All groups share one centre, and each spreads out both ways along 12 directions, with some noise.
Some rows, each with its group after it:
[  6  18  17   6  16  -2 -12  -8  10   8   2   4  36  12   4   5  -1 -18] => j_878
[  8  -1  25  -7  11 -13   4 -29 -11  -1   0  -9 -21   8  16   3  15 -41] => j_989
[  7  33  10 -34  -3  22  -7 -24  -4  -4 -20 -20  -3 -14  -7  26  29 -34] => j_989
[ 15 -29 -24  32   1 -38  -6 -22 -16  -8 -13  -3  -7 -14  -8  -5 -26  -6] => j_878
[ -7  -2  24  -1  14 -11   1  -5  35 -14 -22  37  30  13  -7  -3  42  22] => j_989
[ 23 -12 -11  30  13  18  14  -8   4  -7  18 -20  11   4  -6  -4 -15  -1] => j_349
[ -6 -25  -1  35  30  20  -1  20  29  22  -5  25  29  -4   1  -1 -27   6] => j_349
[ -1 -23 -16 -23 -29 -18  -7 -26  18  22  -6   0  -8  -7  10   7  -6 -13] => j_878
[-18 -28  -8  27  14   3  40  14   1   1  -9  17  26  -6  27   3  36 -16] => j_340
[ 24  17   7  31 -17  33  36  17   3  -1   4 -45 -14 -34   5   2   4  -7] => j_878
[ 34   5 -16  24  17 -19   5  -2 -39 -27  -7 -12 -13   0   9   4  22 -14] => j_878
[ 35   3   6  39  28  12   7   6 -11  36 -42   1 -24  -6 -25 -11 -12   1] => j_349
[  7   7  -3 -15 -12  17  34  -9 -37  28 -14  -5  -9  25  10  -4 -23   5] => j_989
[  3  31  -2  13  25  13 -26   9   2  31  11 -19 -30 -21  -6 -16   6 -14] => j_878
[-26  19  29 -17   8  -3 -20   7 -23   7  -3  10 -34   4  10  -3  -6   0] => j_340
[ -8  36  52  31   2   5  31   8   5  32  -8   1  16   5  18 -26 -13  15] => j_878
[-27 -16  38  29  24   7  -6  18   5   4 -10  13  41   9  -4  23 -16  -8] => j_878
[ 23  18  27   7 -10  -3  -5  -8 -13  11   2 -31 -29   5  -5   0  -8   0] => j_340
[  6  14  24  28  13  12   6  -5  21  29 -31   6  13 -29 -19 -17 -38 -16] => j_349
[ -6  -9  -9   3   7 -10 -43 -13  21  14   7  -2 -13  -9  -1   7   5  10] => j_878
[ 39  -9 -12  31  -9  -2   5 -26 -28 -30   2 -40   1   9   9  29   2  23] => j_989
[ 14  -6  -5 -12  -8 -11   4 -10  13 -14 -19   7  -4 -20  -7   1  10 -20] => j_349
[  3  -1  16   9  17  27 -17 -32  27  12   4 -13 -12   4 -18   4 -14  16] => j_349
[-18  19  -9  -6  26 -22 -33 -10 -14  22  -2  10  16   1 -21 -15 -20 -34] => j_878
[  4  21  28  -3 -10 -17 -16   9 -10 -17  10  -2  14  34  -4   7  -2  41] => j_340
[ 29  13  13  30 -10 -11 -15 -26  -2 -19   3 -34  12  -9   5  19 -20   6] => j_989
[-40  10 -14  31  26  30  33 -11  -2   2 -10 -17   8 -46 -35 -22  24 -30] => j_340
[  9  -2 -22  22  11   2  12 -54 -45 -26   6 -45   4   5  17  23  21 -17] => j_989
[ -7   3   1  -3  23  -8   1 -36  28 -26 -27  51  18 -21  27  -9  19  -2] => j_340
[ 15   9   4  21 -14 -23   5 -46  -8  -9   2 -18 -30 -14  16 -20 -24  17] => j_878
[  9 -15 -20   8  20   4  18  31  -3  -2   5  15  18  21 -12  -6  23   2] => j_349
[  2 -45 -17  13  20  -7   8  -5  30  12 -16  36  12   9   5  -7  13  10] => j_349
[-25   3  16   6  10  12  -9 -24 -15 -12  -4 -12 -17  -5  16  19  19   9] => j_349
[ 26 -48 -46  11  -4 -27  23 -20 -17 -17 -32   5  -8 -21 -11   2   4 -34] => j_878
[  4   5  14  15   5   3  19 -32  16 -11  -6  -2  52  -2  19  12   8 -26] => j_989
[ 20 -22   1  11  -6  10  33 -16  15  15  -2 -21  -7  -2 -28 -13 -18 -24] => j_340
[  6 -22 -32  44   2   1  16 -21 -10  31 -34 -16   2 -27  -5   5 -10   2] => j_989
[ 14  40  24  22  -2 -30 -15  -9 -24  -8 -36   3  10 -20  -1  -3 -20   6] => j_349
[-14 -12  14  42  15  15   8   5 -11  18 -15  -7 -12 -16  21  11  -8   7] => j_349
[ 14 -16  18  29  24 -22 -28 -28 -10  -4 -32  11   5   3   7  24 -12   1] => j_340
[ -8  -2   8   0  11 -14 -28   2 -24   2 -35  25 -39 -24   4   1 -36  -3] => j_340
[ 22  34  -9 -12 -18   7  34  -2 -22  47 -29 -21 -22  -8  -6 -19  23 -16] => j_989
[  3 -34 -26  33 -11   0  36  16  -4  18 -22  14   1 -24  14 -12 -40   7] => j_989
[-27 -14  30  27  -5  43  48  -5   5 -26   2 -17  20 -28  28  19 -21 -26] => j_878
[  5   5  38  -7  28  12  18   7 -41   6 -16   6 -36  17  33  11  24 -40] => j_878
[ 15 -12  27   2  11 -10  -9 -28  48   5 -33  18  12  -9 -10  10  29 -17] => j_989
[ 34 -30   8  16  15 -19  -3 -20  42 -11  -8  31 -11   9  -5 -19  -5  22] => j_340
[ -2 -24  -5  40  29  -3 -16 -42  -7 -16 -11 -19 -12 -18 -23  12   5   1] => j_989
[ 22 -17 -10  39   3  18  10  38  -8   9   0 -29 -34  -8 -17   6  15  20] => j_349
[ 12 -17   4   7   7  -4   0 -52  12  19 -33  -3  -8 -14 -41 -12 -37 -28] => j_340
[  4  34  14   7 -21 -27  22   8 -27 -27   5 -15  32 -10   8  -6  -7 -26] => j_349
[ 25  15   0   6  -3 -36  17 -31 -17  -5 -31   3  -1 -14 -14 -25  -9 -27] => j_349
[-12  25  13  28   4   5  13   0 -10  -8  16 -29  21  -1  -5  -5  15   9] => j_340
[ 14 -12  16  33  16  -5   9  19   5  10 -33  13   6   3   4  13  30  11] => j_340
[ 25  -7  24  43   5 -22  12 -11   9  33 -20 -14   0   5  -1  -7  11  -2] => j_989
[ 33 -14   3  26  -6  12  33  -2   9   6   7 -37 -14  -3 -17  -6   4 -17] => j_340

New rows. What belongs after each?
[ 19  -8   4  64  10  18  27  21  16  29 -16 -14   3  -3 -13  -7  17  41] => j_349
[ -2  40  46  -2   7 -16 -24   3  -4  -9   8  15  -8  12  46  -1   8  25] => j_340
[  4   7  14  22  -4  -4  -2   6 -35  33 -32 -34 -20   0 -28  16   8  -1] => j_340
[ -5 -17 -20  -6  11 -26  -7 -14   4   9 -35  26  15  -2 -36 -10  11 -13] => j_878
[  1  -5 -16  21   5 -38 -11   5 -29  14 -28   5 -13  -9 -39 -19 -16   5] => j_878
[ -4  -2   5  39  32  35 -21   3  11 -29   2 -27  12 -33 -41  21 -10 -12] => j_878
[ 15  15 -10   3 -12 -16  27 -12 -12 -11 -39   0  -6 -13 -45 -23  24  17] => j_878
[ 18 -13 -13  21   1   0  27 -28  -2  18 -36 -16 -14 -24  -2   5  31 -29] => j_340
[-13  11  28  40  -7  11  17  -3 -15 -15   7 -28  -7 -22   9   0 -32  14] => j_878
[-11 -25 -10  20  21  -6  19  -4   6  11  -9  21  11  13  -2 -16  16   8] => j_349
[ -1  22  20  12  31 -11  14 -24  -6  18 -19  19  18   2  -4 -31 -14 -30] => j_878
[ 13  -5  -4   7  -7  11  10 -11 -16  -8   7 -37 -28 -14 -30  -4 -26 -20] => j_340
[ 58  15 -33  23  14 -23  -6 -10  -9 -11  -7 -16 -16  -8  -5 -10  41   0] => j_878
[  1  17   2 -23  -5 -23 -13 -47  16  -4  -9  13  13  12   0  -8  17  15] => j_878
[ -5  43  43  10  16  22   7   8   4  24 -16  -5  -5  -2 -25 -16   5   2] => j_878
[ 12  41  54  14  -9   9  20 -16  -7  33 -52 -20 -17 -23  -6   2   6 -13] => j_349
[  4  23  32   6  -2   7  -5 -22 -29  -3  -7 -32 -24  -7  12  19 -10 -15] => j_349
[ 13  -9  24  40  -6 -24 -18  13  25  -2  -6   9 -16 -31 -11 -18 -56  13] => j_989
[ -9   9  41   8  -2  26   6 -17  19   9 -13 -15  -5 -16 -23   2 -28  -6] => j_878
[ 25  12 -17  27   0 -29  24 -15   0 -11 -26   4  50  -6 -29 -23   1  -1] => j_878
[-29  -1 -21  47  27   2  17 -14  -6 -17 -13   1  15 -42   7  -9  33  -7] => j_340
[ -7  28  26  32 -15 -19  10 -17 -29  -7  11 -42 -10  -8  -4 -13 -15   6] => j_349
[-10  -4  24  25  26  10   2  45  -8   7 -21  22 -17 -11  18   6  15  -2] => j_340
[ 13  14  16  12  -2 -16   2 -38  -7  16 -17 -16   0  -3  17   6  11 -13] => j_340
[-21   8  28  17  34  17   2   0 -15 -22  -4   8   4   2  13  11  21  -3] => j_878
[-28  -5  20 -10 -12 -17  -1  -5 -15  16 -12  11   4  11   8   4 -18  -4] => j_878
[ -5  14  11  17  28  -9   2 -22 -14   5  -8  16  30  13   1 -16 -24  -8] => j_349
[-21  25  19  33   9   6   1  -5  -5  13  -7 -14  -5 -27 -33 -28 -39   4] => j_878
[ 26  27   1  42   6   3  25  24 -17  -5  -7 -21  -8 -13   0 -13  30  17] => j_878
[-17 -13   0   6   2 -19  -2 -45 -21  17 -21 -10   0  -1 -11   3 -15 -21] => j_340
[  5 -17   5  29 -21 -34  -9  -8   5 -18   7  -7   9 -20  34  10 -32  -1] => j_349
[ 17  28 -26   7 -24 -25 -23  -7  13  26   1 -27  15 -20 -40 -19 -22   8] => j_878
[ -7  24  -5  26   1 -11  37  40 -31 -10   0  -8  24  -3 -22 -25  17  -3] => j_349
[  4  -4  -4  -4  -1 -26 -45 -44  14   4   5  -3 -24   0   0   0 -11  16] => j_878
[  1  11 -39  13  24   1 -35  -8  22   4  17  -6   6 -23   1  -5  29  -8] => j_878
[-13  36  23  16   0  -1 -13  25  13   8 -21  12  27  -4 -29  -7  15  44] => j_989
[ 17  -9   7  14   5  15  32  10  26  -8   2  -1   8   2  -8 -10  21   1] => j_340
[-22   6  26 -28 -19 -35 -19 -17 -31  18 -15  10 -10  25  -1   1 -23   5] => j_878
[ 18 -28  -2  28  -1 -26  -5   3 -15   7 -15  -9 -19  13 -12   7  10  22] => j_340
[ 10   1  -6 -28  12  -5 -11 -44  27  14 -19  19  -2   0  -9 -10  21 -25] => j_878
[-36  43 -21  -4   4 -16 -11 -30   4   9   8   8  11 -23  -6 -44   3  13] => j_878
[ 27  11  -9  55  15  -6  12  -8 -30 -12 -30 -13   1 -22   5   1   1  13] => j_349
[  9  27  18  14 -48 -68   8 -16  -5 -33   2 -18  22  -9   7 -12  10  20] => j_349
[ 15   1   6  39   7   7   7 -20 -29  -5   5 -39 -18   0 -15  -1 -36  11] => j_989
[  5  -8  36  43  31 -17  31  -3 -15   3 -40  27  20  13  -8 -17 -11  -5] => j_878
[-33  40  39  -4  22   0  -9 -10   4 -29  15   0  15 -19  -5 -15   9 -35] => j_989
[-34  15   7   7  -9 -15  20   2 -18  30   0  -9   7   9   3 -15  21  10] => j_340
[-23   7  56   2  33   1  11 -13  13  -1   0  17  19  21   1  -8  21 -30] => j_989
[-10 -20  12  13   7  15  21   8  28  31 -25  13  -7 -10  -9  -7  17  -1] => j_349
[  0   3  -7 -36 -10  -6  32 -38 -10 -19 -32  17   0  -2  -8  -7  31 -18] => j_878
[  7  20  13   0 -34 -30   4  -8 -20 -19 -26 -23 -34 -42  -4   3  13 -15] => j_349
[ 13 -15 -22  17  20  -8   8 -16 -12 -19  14   1  12  23  -1  -9   7   7] => j_349
[-31   4   0  49  -2 -47   1  18 -33  -7 -26  13   2 -30   9 -13   1  23] => j_349
[  1   0   4 -22  10  -7  19 -34   6   4 -30  20  -7   4 -17 -16  34 -19] => j_349
[  5   2  21  -4   8   0  10 -27  -8 -20  13 -18 -11 -14  24   5  -7 -65] => j_989
[-30  17  22  16  29  14  -6 -28 -18   4  -7 -13   0 -18  -5   3  -6 -35] => j_340
[ -3 -11  -3  33  21  18  30  -7   9  14 -30  -1  10 -12 -31  -8  30  -1] => j_989
[ 16  26  -4 -11 -36 -21  15 -50  -1   4   2 -27   3  -8   3 -22 -15  -1] => j_340
[ 18  21 -12  32  -4  18  35 -22 -11   5 -14 -41  30 -17  -4   7  14 -16] => j_989
[ 10  30  42  -9   4   5   7 -27  -8  10   2 -16   3  20  -1  -4 -14 -20] => j_989
